The rows of each matrix lie in a flat space through zero, up to rounding. After each matrix: how many dimensions does the smallest such space have?

[[-13 -22   3 -65  11 -42 -51 -16   1 -65  -2  28 -23 -13   8 -15  -3   1]
 [-22 -76 -24 -55  -3   0  19  -9  38  49  32 -27  41  63 -21  20   5 -11]
 [  3 -24  -4  39 -12  41  -6  -8  13 -22 -15   6 -32   4  -2  38 -67 -41]
 [-65 -55  39  55  13 -37  29  21  -9  57 -39  28  27  -9 -23 -27 -15 -20]
 [ 11  -3 -12  13  46 -37 -16  45  11  14  14  18  13  16 -16  22   4  57]
 [-42   0  41 -37 -37 -39   5  -8  18  23 -15 -21 -36  -3   0  -4 -31 -52]
 [-51  19  -6  29 -16   5  -9 -11  29  33  17   9  -8 -18  17 -10  20 -26]
 [-16  -9  -8  21  45  -8 -11 -83   1 -25 -78  48  16  10  11 -62  -7  24]
 [  1  38  13  -9  11  18  29   1 -75 -35  40   9 -12 -11  -9  27 -52 -26]
 [-65  49 -22  57  14  23  33 -25 -35 -53 -24   7  27 -18  10 -33 -65  -1]
 [ -2  32 -15 -39  14 -15  17 -78  40 -24 -59  -1  52 -32  17   6  18 -21]
 [ 28 -27   6  28  18 -21   9  48   9   7  -1 -87  54  28 -43 -14  65  44]
 [-23  41 -32  27  13 -36  -8  16 -12  27  52  54 -75  -4  -4  -9 -18  44]
 [-13  63   4  -9  16  -3 -18  10 -11 -18 -32  28  -4 -61 -29 -28 -13  26]
 [  8 -21  -2 -23 -16   0  17  11  -9  10  17 -43  -4 -29 -71 -11  35 -15]
 [-15  20  38 -27  22  -4 -10 -62  27 -33   6 -14  -9 -28 -11   6 -37 -14]
 [ -3   5 -67 -15   4 -31  20  -7 -52 -65  18  65 -18 -13  35 -37  -8  56]
 [  1 -11 -41 -20  57 -52 -26  24 -26  -1 -21  44  44  26 -15 -14  56  43]]
	15

[[-32 -31  13  -8   8  29 -28   3  36  11   0  21 -10  28 -11  22   1  32]
 [-31   8  17  10  14 -10 -12 -11  -2  29   9  10  -3  34  46  11  -9   3]
 [ 13  17   4 -30   6 -22   4 -21   6 -13 -10 -13  24  14 -23  -2  22 -31]
 [ -8  10 -30   4  11   9  -9  37  33   1   9  23   6  14  -2  -9  -1 -29]
 [  8  14   6  11  42  12 -35 -16  10 -10  24   4  18   8   9   0   6   5]
 [ 29 -10 -22   9  12 -10 -11   8 -30  29   1 -16 -12   1 -17  18  -1   0]
 [-28 -12   4  -9 -35 -11 -40 -17  16  33   2   9   2   3  14  13   9  17]
 [  3 -11 -21  37 -16   8 -17 -79  16   1  15  -8  15  11   9  -4 -11 -27]
 [ 36  -2   6  33  10 -30  16  16 -28  15  -3  -5 -12 -21  23  19   4   7]
 [ 11  29 -13   1 -10  29  33   1  15 -26  10  -4 -41 -10  18 -30 -32 -27]
 [  0   9 -10   9  24   1   2  15  -3  10 -32  -9  -1  18   7   5  12  19]
 [ 21  10 -13  23   4 -16   9  -8  -5  -4  -9  -6   8 -10  15  -9   9  -3]
 [-10  -3  24   6  18 -12   2  15 -12 -41  -1   8 -59   8  50 -16 -42 -18]
 [ 28  34  14  14   8   1   3  11 -21 -10  18 -10   8  -1 -23   4  28   5]
 [-11  46 -23  -2   9 -17  14   9  23  18   7  15  50 -23 -30 -36  15  36]
 [ 22  11  -2  -9   0  18  13  -4  19 -30   5  -9 -16   4 -36   3 -12 -47]
 [  1  -9  22  -1   6  -1   9 -11   4 -32  12   9 -42  28  15 -12  -3   2]
 [ 32   3 -31 -29   5   0  17 -27   7 -27  19  -3 -18   5  36 -47   2 -27]]
	15

[[ -2  -1  11   0  -6   6 -11  -6  27  16  12  -3 -17 -25 -39 -16  -6  -5]
 [ -1   2  -6   0   4  -1   9   6 -20 -14  -6  -1  12  14  27  17   6   5]
 [ 11  -6 -10   0   3 -16  -3  -3  -6   3 -14  13   8  27  15 -18  -5  -5]
 [  0   0   0  -3  -3  -3  -6  -8   8  14   2   5  -7  -4 -15 -19  -5  -3]
 [ -6   4   3  -3  -2   6   1  -3   2   4   6  -3  -5 -12  -9   1   1   2]
 [  6  -1 -16  -3   6 -15   7  -2 -27  -6 -17  12  16  34  37  -5   1   2]
 [-11   9  -3  -6   1   7  11  -2 -20  -5   4  -5   3  -5  14  15   6  10]
 [ -6   6  -3  -8  -3  -2  -2 -14  -3  17   3   6  -7  -5 -10 -20  -4   2]
 [ 27 -20  -6   8   2 -27 -20  -3  25  13 -19  22   2  34  -9 -45 -15 -20]
 [ 16 -14   3  14   4  -6  -5  17  13 -16 -10  -1   9  16   8  10  -1 -10]
 [ 12  -6 -14   2   6 -17   4   3 -19 -10 -20  12  17  39  36  -4  -1  -2]
 [ -3  -1  13   5  -3  12  -5   6  22  -1  12 -11 -10 -25 -25  10   1  -3]
 [-17  12   8  -7  -5  16   3  -7   2   9  17 -10 -13 -32 -21   5   3   8]
 [-25  14  27  -4 -12  34  -5  -5  34  16  39 -25 -32 -75 -66  12   3   5]
 [-39  27  15 -15  -9  37  14 -10  -9   8  36 -25 -21 -66 -29  29  12  21]
 [-16  17 -18 -19   1  -5  15 -20 -45  10  -4  10   5  12  29 -11   3  16]
 [ -6   6  -5  -5   1   1   6  -4 -15  -1  -1   1   3   3  12   3   3   6]
 [ -5   5  -5  -3   2   2  10   2 -20 -10  -2  -3   8   5  21  16   6   7]]
	3

[[ 17 -17  -1   7  10  -7   7 -14 -13   1  -5 -26 -16  12   1 -16  -7  -5]
 [-17  54 -20 -11 -20 -29 -10  23   2  15  -5  36  11 -25 -18  10  -8  16]
 [ -1 -20  17   5   7  26   6 -12   4  -6  11 -18   4   5   7  17  13 -17]
 [  7 -11   5  27   1  -3 -13 -12  10 -11   1   2   0  -3  19  17  16  -6]
 [ 10 -20   7   1  36  24  15 -26  -6  -5  -4 -11  -2  14 -16  -9 -18 -25]
 [ -7 -29  26  -3  24  59  13 -18   7  -7  15 -10  16   7   4  20  11 -34]
 [  7 -10   6 -13  15  13  20  -8 -11   5   2 -22  -7   7 -11  -6  -7 -14]
 [-14  23 -12 -12 -26 -18  -8  20  -3  11  -1   8   3  -3  -6 -11  -5  24]
 [-13   2   4  10  -6   7 -11  -3  11  -9   3   9  10   2  -2  10   1   5]
 [  1  15  -6 -11  -5  -7   5  11  -9  17   2   2   0 -13   4   3   6  -5]
 [ -5  -5  11   1  -4  15   2  -1   3   2  11 -10   6  -5   9  20  16 -11]
 [-26  36 -18   2 -11 -10 -22   8   9   2 -10  45  19  -3 -22  -8 -23  19]
 [-16  11   4   0  -2  16  -7   3  10   0   6  19  18  -8  -2  18   5  -5]
 [ 12 -25   5  -3  14   7   7  -3   2 -13  -5  -3  -8  13   4 -18  -5   2]
 [  1 -18   7  19 -16   4 -11  -6  -2   4   9 -22  -2   4  30   8  23  -3]
 [-16  10  17  17  -9  20  -6 -11  10   3  20  -8  18 -18   8  57  29 -24]
 [ -7  -8  13  16 -18  11  -7  -5   1   6  16 -23   5  -5  23  29  29 -10]
 [ -5  16 -17  -6 -25 -34 -14  24   5  -5 -11  19  -5   2  -3 -24 -10  41]]
	7

[[-16  -3 -13  24  -4  -5 -15 -11   5  18 -30  12  14  20  13  -7   1   1]
 [ -3 -40   0   1  14  -8 -10   1  15  -1 -11 -13  -2  -2   8  20   3   9]
 [-13   0 -27  -4   8   4   1   5  13  -4   0  -6   9 -12 -20   7   4  -5]
 [ 24   1  -4 -14 -10 -13 -18 -14  19  19 -11   1  -5  -1   6  -8   5  -6]
 [ -4  14   8 -10 -21  19   0  -2 -30 -35  17   1   3 -10  -1  -5  -5   1]
 [ -5  -8   4 -13  19 -56   6  32  18  -1  12 -11   8 -41 -21   0  -8  14]
 [-15 -10   1 -18   0   6 -32 -11  -1 -12  -3  -1  18 -16   5  11  10  -1]
 [-11   1   5 -14  -2  32 -11 -40 -19 -13  13   6   7 -17  -5  23  -4 -20]
 [  5  15  13  19 -30  18  -1 -19 -39  -4 -11  11  -5  26  11 -13   0   1]
 [ 18  -1  -4  19 -35  -1 -12 -13  -4  -5 -21  10  -1  32  28 -21 -14   4]
 [-30 -11   0 -11  17  12  -3  13 -11 -21 -10  -9 -11 -17 -10   3   6  13]
 [ 12 -13  -6   1   1 -11  -1   6  11  10  -9 -32   1  10   1 -11   6  -7]
 [ 14  -2   9  -5   3   8  18   7  -5  -1 -11   1 -47   0   2 -11  -2  16]
 [ 20  -2 -12  -1 -10 -41 -16 -17  26  32 -17  10   0 -49  14  -3  13  18]
 [ 13   8 -20   6  -1 -21   5  -5  11  28 -10   1   2  14 -40   3   4 -17]
 [ -7  20   7  -8  -5   0  11  23 -13 -21   3 -11 -11  -3   3 -35 -13   5]
 [  1   3   4   5  -5  -8  10  -4   0 -14   6   6  -2  13   4 -13 -39 -11]
 [  1   9  -5  -6   1  14  -1 -20   1   4  13  -7  16  18 -17   5 -11 -36]]
	12

[[ 19  18  -9  -3   1  11  -2   7 -10  -5 -12  17  -8  -6  10   0   8  -9]
 [ 18   2  18  -1  10   9  -9  19  18  16   9  -3   6  -5  14  -4  24   5]
 [ -9  18 -19  -4 -14   4  -5 -14 -26 -44 -11  22 -12   5  -4   0 -20   0]
 [ -3  -1  -4   1  -7  25 -17  17  -4 -12  -1  11   8  10  39   8 -29   4]
 [  1  10 -14  -7  -6 -12  12 -17 -15  -7  -3  10  -6   0 -24  -5   0  -7]
 [ 11   9   4  25 -12 -21   6 -23   2  32  10  15  10   6 -35   1  25  14]
 [ -2  -9  -5 -17  12   6  22   8  -1 -12 -15  -3 -30 -11   5   2   5 -12]
 [  7  19 -14  17 -17 -23   8 -32 -17  11   0  22   5   6 -41  -1   8   3]
 [-10  18 -26  -4 -15   2  -1 -17 -31 -41 -15  22 -12   5  -6   2 -26  -5]
 [ -5  16 -44 -12  -7  32 -12  11 -41 -49 -36  19 -12   1  44  11 -61 -29]
 [-12   9 -11  -1  -3  10 -15   0 -15 -36 -14   1  -6   0  14   3 -23  -4]
 [ 17  -3  22  11  10  15  -3  22  22  19   1   4  -7  -7  20   6  33  12]
 [ -8   6 -12   8  -6  10 -30   5 -12 -12  -6  -7  24   7  25   4 -40  -8]
 [ -6  -5   5  10   0   6 -11   6   5   1   0  -7   7   2  13   5  -9   4]
 [ 10  14  -4  39 -24 -35   5 -41  -6  44  14  20  25  13 -55   2  17  15]
 [  0  -4   0   8  -5   1   2  -1   2  11   3   6   4   5   2   6  -4   5]
 [  8  24 -20 -29   0  25   5   8 -26 -61 -23  33 -40  -9  17  -4  -1 -10]
 [ -9   5   0   4  -7  14 -12   3  -5 -29  -4  12  -8   4  15   5 -10  11]]
	7

[[ 34   4 -23 -29  37  20  -5 -16  29  35  -6  54 -10  14  39 -15 -38  25]
 [  4  23  14  -5 -21  38 -27  -5 -40  11  -8 -46 -22  -3  -9   2 -12  15]
 [-23  14  17  10  -4  24 -17  30  18  -6  10 -56  18 -23 -27  19  47  -8]
 [-29  -5  10 -29 -22   6  -8  50   3   1 -22  -4   3  -2   7 -29  36 -28]
 [ 37 -21  -4 -22 -20  41 -59 -59   6   2 -30 -16  14  41  41 -23  -7 -11]
 [ 20  38  24   6  41  -4 -23  -3  -6   2   1 -58   4 -10  26  10  24  -2]
 [ -5 -27 -17  -8 -59 -23  44 -15  23   5  18 -11  53  -1  -6  31   4 -28]
 [-16  -5  30  50 -59  -3 -15   1   1 -65   8   8  33 -35 -41 -28 -39 -33]
 [ 29 -40  18   3   6  -6  23   1  41 -27 -25  11 -30 -37  25 -32   3 -24]
 [ 35  11  -6   1   2   2   5 -65 -27 -23 -64 -28   4 -17  -3 -11 -43   1]
 [ -6  -8  10 -22 -30   1  18   8 -25 -64  32 -40  14 -24 -13  52 -16 -20]
 [ 54 -46 -56  -4 -16 -58 -11   8  11 -28 -40  18  25  15  22 -26 -13 -35]
 [-10 -22  18   3  14   4  53  33 -30   4  14  25  -6 -25   2 -32 -14  -1]
 [ 14  -3 -23  -2  41 -10  -1 -35 -37 -17 -24  15 -25 -15  -4  23   9  21]
 [ 39  -9 -27   7  41  26  -6 -41  25  -3 -13  22   2  -4   4  -5 -25  53]
 [-15   2  19 -29 -23  10  31 -28 -32 -11  52 -26 -32  23  -5 -11   5  54]
 [-38 -12  47  36  -7  24   4 -39   3 -43 -16 -13 -14   9 -25   5  -2  18]
 [ 25  15  -8 -28 -11  -2 -28 -33 -24   1 -20 -35  -1  21  53  54  18  54]]
	16

[[-20   7 -56 -12  11  -3  -5  -6  -4  -8   0  -2  30  49 -25   5 -16 -45]
 [  7 -12  23  13 -19  16   2 -11  15   6  -2 -10 -34 -41  35  13  17  32]
 [-56  23 -49  16  -6  29  19  -5  49  33  21  12 -70 -24  15 -13   1  23]
 [-12  13  16 -15  29  -5 -35 -14 -13  15  -3  17 -29  -9  44  39  26   3]
 [ 11 -19  -6  29 -47   9  15  13 -18   7 -14   5  18  -1 -18   7 -10  22]
 [ -3  16  29  -5   9 -66  -7  12 -25 -29 -11   9 -25  -1   4  45  16   7]
 [ -5   2  19 -35  15  -7 -54  19   0   8 -29   8 -19 -27  -7 -15   7 -18]
 [ -6 -11  -5 -14  13  12  19 -31  35  17  24 -18   2   9  15   3  33 -12]
 [ -4  15  49 -13 -18 -25   0  35 -84  10 -28  49  11   1   0  16  15   3]
 [ -8   6  33  15   7 -29   8  17  10  15   4  26 -46 -24  27  34  -2  13]
 [  0  -2  21  -3 -14 -11 -29  24 -28   4 -32  22 -19 -25  12  24  -6   4]
 [ -2 -10  12  17   5   9   8 -18  49  26  22  -7 -37 -25  26  13  21  25]
 [ 30 -34 -70 -29  18 -25 -19   2  11 -46 -19 -37  68  46 -31  19 -48 -42]
 [ 49 -41 -24  -9  -1  -1 -27   9   1 -24 -25 -25  46  -1  -7  10 -39   8]
 [-25  35  15  44 -18   4  -7  15   0  27  12  26 -31  -7 -59 -51  13  36]
 [  5  13 -13  39   7  45 -15   3  16  34  24  13  19  10 -51 -73 -22  27]
 [-16  17   1  26 -10  16   7  33  15  -2  -6  21 -48 -39  13 -22 -56   1]
 [-45  32  23   3  22   7 -18 -12   3  13   4  25 -42   8  36  27   1 -77]]
	11

[[-19  15   6   7   9  13  14  -1  20   0  -2   5 -33   1  15   8  -2  16]
 [ 15  -5 -18 -16 -14 -25  -4  13 -29  14   7 -16  21 -16  -1   0  -5 -19]
 [  6 -18 -56 -31   6 -46  38 -13 -63  32   4 -15   7  -4  19  41   2  -3]
 [  7 -16 -31  -5   2 -18  11  -9 -21   8  -8 -15  -1  10  11  19   7   1]
 [  9 -14   6   2   3   3  -8 -10  -5  -9  -2   9  21  10 -17  -6   6  -2]
 [ 13 -25 -46 -18   3 -34  20 -14 -46  18  -4 -16  13   8   9  28   7  -4]
 [ 14  -4  38  11  -8  20 -36   5  18 -23   3  17  35   1 -35 -36   0 -13]
 [ -1  13 -13  -9 -10 -14   5  17  -8  15   6 -17 -11 -19  17   5  -9  -7]
 [ 20 -29 -63 -21  -5 -46  18  -8 -55  23  -7 -33  14   6  17  32   7 -10]
 [  0  14  32   8  -9  18 -23  15  23 -12   6   9   8 -11 -15 -27  -7  -8]
 [ -2   7   4  -8  -2  -4   3   6  -7   6   9   4   4 -13  -1  -1  -6  -4]
 [  5 -16 -15 -15   9 -16  17 -17 -33   9   4  10  19   4  -7  15   5   0]
 [-33  21   7  -1  21  13  35 -11  14   8   4  19 -44  -1  21  21  -3  27]
 [  1 -16  -4  10  10   8   1 -19   6 -11 -13   4  -1  24  -4   6  11  11]
 [ 15  -1  19  11 -17   9 -35  17  17 -15  -1  -7  21  -4 -17 -30  -2 -16]
 [  8   0  41  19  -6  28 -36   5  32 -27  -1  15  21   6 -30 -36   1  -7]
 [ -2  -5   2   7   6   7   0  -9   7  -7  -6   5  -3  11  -2   1   5   7]
 [ 16 -19  -3   1  -2  -4 -13  -7 -10  -8  -4   0  27  11 -16  -7   7  -8]]
	4

[[ 68  56   9 -19  -2  13  17  27 -19 -44 -37  24  -2 -17  -5  -8  67 -31]
 [ 56  50   7 -39   8   2  -1   2 -28 -28  -7  33 -26 -19  29 -14  74  -4]
 [  9   7  -1   8  -2   8  10  21  10 -11 -18   3  17   3 -19   5  -6 -19]
 [-19 -39   8  40 -13   8  28   1  15  -1 -14  -9  33   5 -48   7 -44   1]
 [ -2   8  -2 -13   5  -6   2 -11   8   2  16 -22  -1 -37  14  -1  13  21]
 [ 13   2   8   8  -6   5  11   0 -10 -10 -15   2   3   1 -12  -3  10  -6]
 [ 17  -1  10  28   2  11  47   4  -4 -17 -40 -22  40 -26 -39   5   2  -2]
 [ 27   2  21   1 -11   0   4 -27 -47 -11 -11  17 -28  13   6 -17  42   3]
 [-19 -28  10  15   8 -10  -4 -47 -53  28  -6  -5 -20  37  20  -7   0  21]
 [-44 -28 -11  -1   2 -10 -17 -11  28  26  38 -15  -1  -5  10   6 -41  23]
 [-37  -7 -18 -14  16 -15 -40 -11  -6  38  23  -4 -22  34  42   4 -21   6]
 [ 24  33   3  -9 -22   2 -22  17  -5 -15  -4 -13 -27   3   6  -8  38 -34]
 [ -2 -26  17  33  -1   3  40 -28 -20  -1 -22 -27  24 -18 -28  -1  -4  22]
 [-17 -19   3   5 -37   1 -26  13  37  -5  34   3 -18   7 -18  -4 -24 -12]
 [ -5  29 -19 -48  14 -12 -39   6  20  10  42   6 -28 -18  50  -1  17  10]
 [ -8 -14   5   7  -1  -3   5 -17  -7   6   4  -8  -1  -4  -1  -2  -3  14]
 [ 67  74  -6 -44  13  10   2  42   0 -41 -21  38  -4 -24  17  -3  66 -31]
 [-31  -4 -19   1  21  -6  -2   3  21  23   6 -34  22 -12  10  14 -31  11]]
	6
